The rows come from 5 hidden closed curves, with some noise, and rows from the same curve form a group. Each curve winds through 8 dimensions. The rows are also pushed far along 4 directions, which tell nothing about the answers.
In the rows, zero is written as 128.
Known rows, each followed by its group:
[144 160 115 136  99  81 125 174 132 110 113 140 132 133 126 166] => (2)
[ 78 140  93 149 117 122 111 120 252  88 214 116  81 128 141 105] => (0)
[139 110 138 101 148 126 117 131  75 139 125 111 113  97 102 140] => (2)
[170 159 135 157 106 115 128 127 165  97 117 183 179 171 147  94] => (2)
[144 139  98 126  97  94 179 127 129 104  86 122 151 157 126  97] => (1)
[125 127 140 128 171 131 145 143 140 111 143 130 120 137 121 145] => (1)
[ 91  87 163  89 179 161 140  97  94 173 143  87  88 115 117 149] => (0)
[150 129 109 157 106 105 156 132 158 148 132 152 145 154 109 114] => (0)
[136 151 165 123 138 147 105 137 112 149 194 137  96  99 119 130] => (1)
[178  99 157 111 140 111 141 144  80 142 113 158 109 120 108 134] => (4)
[121  91 141 139 110 127 158 142  99 142 175 124  76  71  98 147] => (4)
[130 105 125  67 149 135 133 119  90  90 118  92 101 104 156 116] => (0)
[143 136 125  88 141 171 139  95 126 119 102 118 141 163 183 104] => (3)
[136 113 132 119 119 160 132 102 128  94 138 138 146 139 154  95] => (4)
[121 118 138  76 139 121 128 129 130 109 137  96  86 104 153 114] => (1)
[ 91 112 145 152 131 125 137 134 150 165 173 128  88 127  97 171] => (0)
[134  93 153 101 172 149 136 123 112 139 127 122 108 115 126 102] => (2)
[ 85 125 114 139  71 100 119 160 134 149 120 107 119 122 125 159] => (3)
[111 121 153 146 123 128  93 158 198 123 207 150  74 104 122 122] => (4)
[122 140 106  82 114 103 140 142  98 105  99  83 127 124 148 144] => (2)
[151 117 145  93 184 155 124 111 117  95 163 136 104 129 143 125] => (0)
[140 120 124 159 120  95 155 158 145 100 121 155 113 128 110 159] => (1)
[105 103 157  98 165 147 148 125  94 124 128  93 104  99 125 123] => (4)
[114 159 100 182  92 132 120 136 186  71 140 157 142 148 145 148] => (1)
[121 101 121  73 151 120 135 122  65 140 130  71  83  70 119 131] => (1)
[141 126 106 118  74 116 132 146 107 146  62 123 179 157 145 101] => (3)
[121 123 124  88 128 148 145  97  76 137 126  89 114 119 137 135] => (4)
[152  96 163  90 190 171 160 109  93 105 159 133  84 118 130 139] => (1)
[165 133 157 164 139 134 165 109  85 178 111 169 144 147  85 165] => (1)
[166 132 134 168 139  92 116 141 134 118 135 182 159 146  84 149] => (2)
[ 96 125 118 165  43 118 133 160 184  87 171 140  88  95 138 118] => (1)
[127 127 108 101 109 132 131 121 125 144 140 100  97 115 138 128] => (3)
[122 155  97 136 121 126 101  98 165  90 114 136 175 173 164 105] => (4)
[137 130 144 150 140 129 136 150 139 113 215 163  63 113 110 185] => (3)
[114 112 133 103 139 119 113 126 112 103 145 102 106  93 115 131] => (2)
[116 122 139  77 132 161 151 105 124 127 137  89  78 113 168 121] => (3)
[136 110 142 106 230 155 135 108  92 152 141 118 117 139 108 161] => (2)
[165 121 101 124  90 120 155 140 132  87  90 152 164 164 155  84] => (1)
[145  98 154  81 174 162 151 127  65 132 109 113 122 121 150 133] => (4)
[153 142 126 125  82  94 149 135 126 108  91 139 151 136 147 102] => (2)
[119 128  96  99 114 145 114 107 169 110 154 106 116 139 164  88] => (3)
[135 125 111 179 101 134  96 146 173 125 106 172 190 154 148 110] => (4)
[118 138 165 145 155 125 139 136 123 139 149 138 108 124 105 155] => (0)
[138 113 140 174 141 103  99 167 166 153 163 179 126 145  80 159] => (0)
[163 108 142 131 215 150 153 107  55 165 116 146 147 138  95 150] => (4)
[138 136 100 166 154 125 116 120 167  90 128 156 190 161 119  96] => (0)
[163 172 105 195 135 102  97 138 169 139 143 183 169 152  89 128] => (0)
[150  98 126  72 120 115 188 123  41 166  79  88 109 112 135 126] => (2)
[147 128 124 170 137 143 114 138 170 146 132 179 176 174 135  89] => (4)
[149 148 138 158 169 140 123 133 129 138 173 158 121 119 101 127] => (2)
[113 152  86 143  90  90 117 132 150 129  91 106 147 117 120  96] => (0)
[131 104 138 104 158 171 152  87 150 117 175 125 102 139 142 105] => (1)
[144 124 129 128 165 154 135 110 124  92 170 151 110 135 135 135] => (3)
[ 79 125 109 104  61 106 131 143 154 145 111  74  99 108 144  97] => (0)
[100 148 132 104 133 123 108 155 137 113 171  99  69  95 136 165] => (0)
[141 129 140 145  91 126 130 152 142 155 140 157 132 147 123 127] => (3)
[122 113 123 107 124 140 166 108  52 131  54  97 157 124 139 113] => (3)
[154 116 135 177 179 134 147 114 160 134 178 182 140 156  94 115] => (2)
[144 145 101 132 115 149 112 121 160 127  98 147 193 198 164 112] => (2)
[158 143 106 137 155 126 145 127  91 132 130 126 132 114 102 145] => (3)
[110 170 109 129  79 143 125 147 180  69 208 124  87 121 158 124] => (1)
[112 136 150 120 170 147 141  98 102 155 125 116 125 139 127 140] => (3)
[130 156 115 152 145 118  99 147 161 121 103 150 171 165 136 145] => (4)
[ 90 132  90 119  49  54 150 185 190 110 117  85  77 101 138 116] => (0)
[ 76 130  94  97 104 129 148 118  86 108 148  58  94  92 143 125] => (3)
[129 120 179 128 204 143 115 127 134 116 161 152 110 120 122 148] => (4)
[151 133 156 133 166  95 154 156  57 170 104 136 123 117  79 171] => (3)
[151 152 128 140 118  68 142 172 105 147 162 134  94  95  76 154] => (1)
[138 115 151 152 103  92 112 174 152 155 139 162  99 108 101 133] => (4)
[148  99 132  98 124 137 161 105  67 165  82 112 154 136 126  89] => (2)

New rows, each followed by its group:
[139 122 115 109 162 120 168 105  51 169  76  94 136 115 114 136] => (2)
[174 137 115 145 160 139 107 126 152  76 151 184 168 169 137 113] => (0)
[113 131 132 124 139 102 165 123 107 156 136  98  64  84 105 160] => (3)
[106 125  99 102  93 101 139 146 157  78 134  99  89 112 157 117] => (0)
[146 123 132 105 112 112 164 138 121 150 109 120 133 146 129 105] => (1)
[144 118  78  92 108 146 148 109 106 134  67 103 169 165 174  79] => (2)
[127 135 171  77 165 148 104  85  96 134 101 110 134 138 142 119] => (4)
[ 93 107 166 128 134 116 150 156 101 182 158 102  62  69 107 156] => (4)
[125 133 121 103 139 138 107 117 195  81 156 130 127 149 174  80] => (1)
[139 134 111 163  77  69 165 184 114 123  60 144 164 142 115 142] => (4)
[117 123 143 166 136 117 151 162 176  93 210 154  52 100 101 177] => (1)
[140 137 103 136 166 164 124  95 156  60 164 152 147 160 157 100] => (3)
[ 84 131 130 136 136 156 108 115 188 125 186 127 105 157 144 148] => (0)
[ 81 131 113 110 127 182 120  97 157  58 149  91 104 116 178 122] => (1)
[110  98 121 117 106 133 145 168 128 128 172 107  66  79 144 141] => (4)
[157 144 130 114  88  98 168 134  57 186  76 117 133 128 108 150] => (1)
[122 135 154  91 133 159  94  91 135 103 118 119 146 144 160  99] => (4)
[188 137 128 183 146 112 124 161 110 172 156 200 148 155  62 169] => (2)
[136  94 134  79 118 128 156 112 109 139 104 102 108 121 148  99] => (1)
[140 100 118 104 125 167 133  90 110  92 103 125 171 145 167  73] => (4)
[173 133 155 135 164 112 161 107  63 175 121 159 133 152  76 144] => (4)
[168  95 144 114 187 135 149 128 107 131 168 157 132 160  96 131] => (2)
[158 127 149 141 149 113 137 153 129 118 187 167  78 114 101 168] => (0)
[122 127 146 132  98 143 114 141 121 140 193 129  71  76 123 147] => (1)
[ 84 130 115 134  34  98 125 159 123 112 127 105  89  92 138 136] => (0)
[119 135 108 140  88 103 118 148 138 145  92 137 148 168 137 157] => (0)
[108 140 117 126  96 128 147 132 186  87 205 119  84 117 156 111] => (2)
[131 112 109 169 115 132 105 127 174  92 136 166 161 136 150 101] => (4)
[114 122  88 130  73  91 140 138 152 102 122 116 119 127 129  81] => (4)
[132 139 142 137 172 185 141  92 107 125 141 138 153 149 135 125] => (3)
[146 172 101 180  99  86 136 137 111 136  79 151 180 148  96 144] => (1)
[153 134 134  94 147 159 156 107  50 159  63 110 158 145 145 136] => (3)
[150 165  82 168 133 127 127 133 156 100 151 149 158 144 118 127] => (3)
[100 115  91 161 105 109 152 149 137 117 144 113 119 104 110 129] => (4)
[109 151 103 130 117 121 109 108 157  98 129 123 141 146 153 121] => (4)
[129 116 124 154  47 104 155 159 116 118  99 142 111 103 124 135] => (1)
[145 148 109  92 168 177 124  57 129  83 146 118 144 160 161  89] => (1)
[134 155 112 111  55 110 139 116 137 112  92 117 134 139 162  91] => (1)
[100 151 119 165  73 105 114 160 131 157 177 126  86  92  94 180] => (0)
[101 139 117  81 150 174 128  68 128  98 160  83 122 145 163  97] => (4)
[124 138 130 162 101 145 110 121 198 101 211 158 104 114 133  98] => (2)
[129 133 182  94 156 157 103  99 116 129 147 127 114 127 132 131] => (4)
[156 140 128 167 155 130 113 161 148 152 199 179 100 133 102 189] => (4)
[156 117 119 132 121 159 130  97 132  90 109 161 190 169 159  78] => (4)
[135 128  93 179  85  79 129 168 148 129  81 154 187 143 109 110] => (1)
[ 94 110 156  95 139 179  96 121 125 106 188 108  97 107 150 114] => (0)
[147 163 138 120  98 114 112 122 145 116  90 146 157 152 159  94] => (1)
[108  96 114  86 102 120 137 129 125 102 133  90  84  97 143  85] => (4)
[144 122 132 157 163 144 111 125 147 129 134 164 177 153 119 100] => (1)
[100 109 122 165 135 144 103 127 195  88 206 147 101 100 134 115] => (4)
[133 157 128 121 166 165  96  69 140  77 136 136 154 144 153  85] => (1)
[127 116 111 158 154 128 110 112 162  91 136 156 157 140 126  99] => (4)
[131 149  76 154  46  86 152 175 123 114 105 127 129 126 128 169] => (1)
[128 141  86 157  65  69 151 141 147 118 101 134 147 150 111  96] => (4)
[125 143 145 127 133 143 120 121 112 160 121 129 142 140 134 144] => (4)
[135 124 109 121  98 113 118 146 164  68 108 141 145 146 166  97] => (4)
[108 101 145 112 100 108 138 147 113 119 135 103  77  65 121 107] => (1)
[132 115 151  83 183 165 115 100 121 117 181 125 115 143 144  83] => (3)
[107 145  76 161 114 105 109 144 158 122  77 122 185 154 135 122] => (4)
[157  94 135  93 203 126 151 116  95 139  78 121 153 156 121 124] => (0)
[110 130  88 146 151 187  90  96 184 104 178 133 161 156 154  96] => (4)
[131  98 101 133 117  95 168 132 110 140  70 119 151 133 118  95] => (2)
[ 91 130  72 136  51  88 145 158 159  63 138 103  95 106 155 131] => (3)
[ 82 138 100 138 107 137 134 116 137  93 188 106 105 118 138 122] => (3)
[138 137 137 141 149 120 123 147 156  87 219 150  89 107 105 128] => (2)
[123 108 166  96 165 155 116 131 144 107 174 123  81 102 139 110] => (2)
[171  95 139  94 192 138 148 114  86 119 133 142 148 162 114 111] => (2)
[160 135 155 113 107 105 119 120  84 144  50 145 170 150 124 127] => (4)
[142 119 121 126 159 135 108 130 137 129 178 138 122 118 119 119] => (1)
[158 100 134 146 141 114 147 153 129 153 151 169 140 166  88 141] => (2)
[ 95 125  91  61 135 141 131 122 105  94 102  50 116 115 175 126] => (1)
[165 154 138 107 161 179 128  61 128 105 157 150 138 166 150  99] => (1)
[143 148 153 119 132 124 142 141  83 165 129 119  83  79 121 155] => (2)
[143  94 146  94 114 112 165 130 102 156 117 115  91 107 125 122] => (1)
[ 98 104 137 121 112 134 127 133 127 116 144 110  97  84 157 133] => (4)
[127 111 151 136 125 106 169 162 118 160 144 133  96 127 101 176] => (0)
[147 136 125 100 129 150 116 130 129 111 100 130 164 170 158 109] => (4)
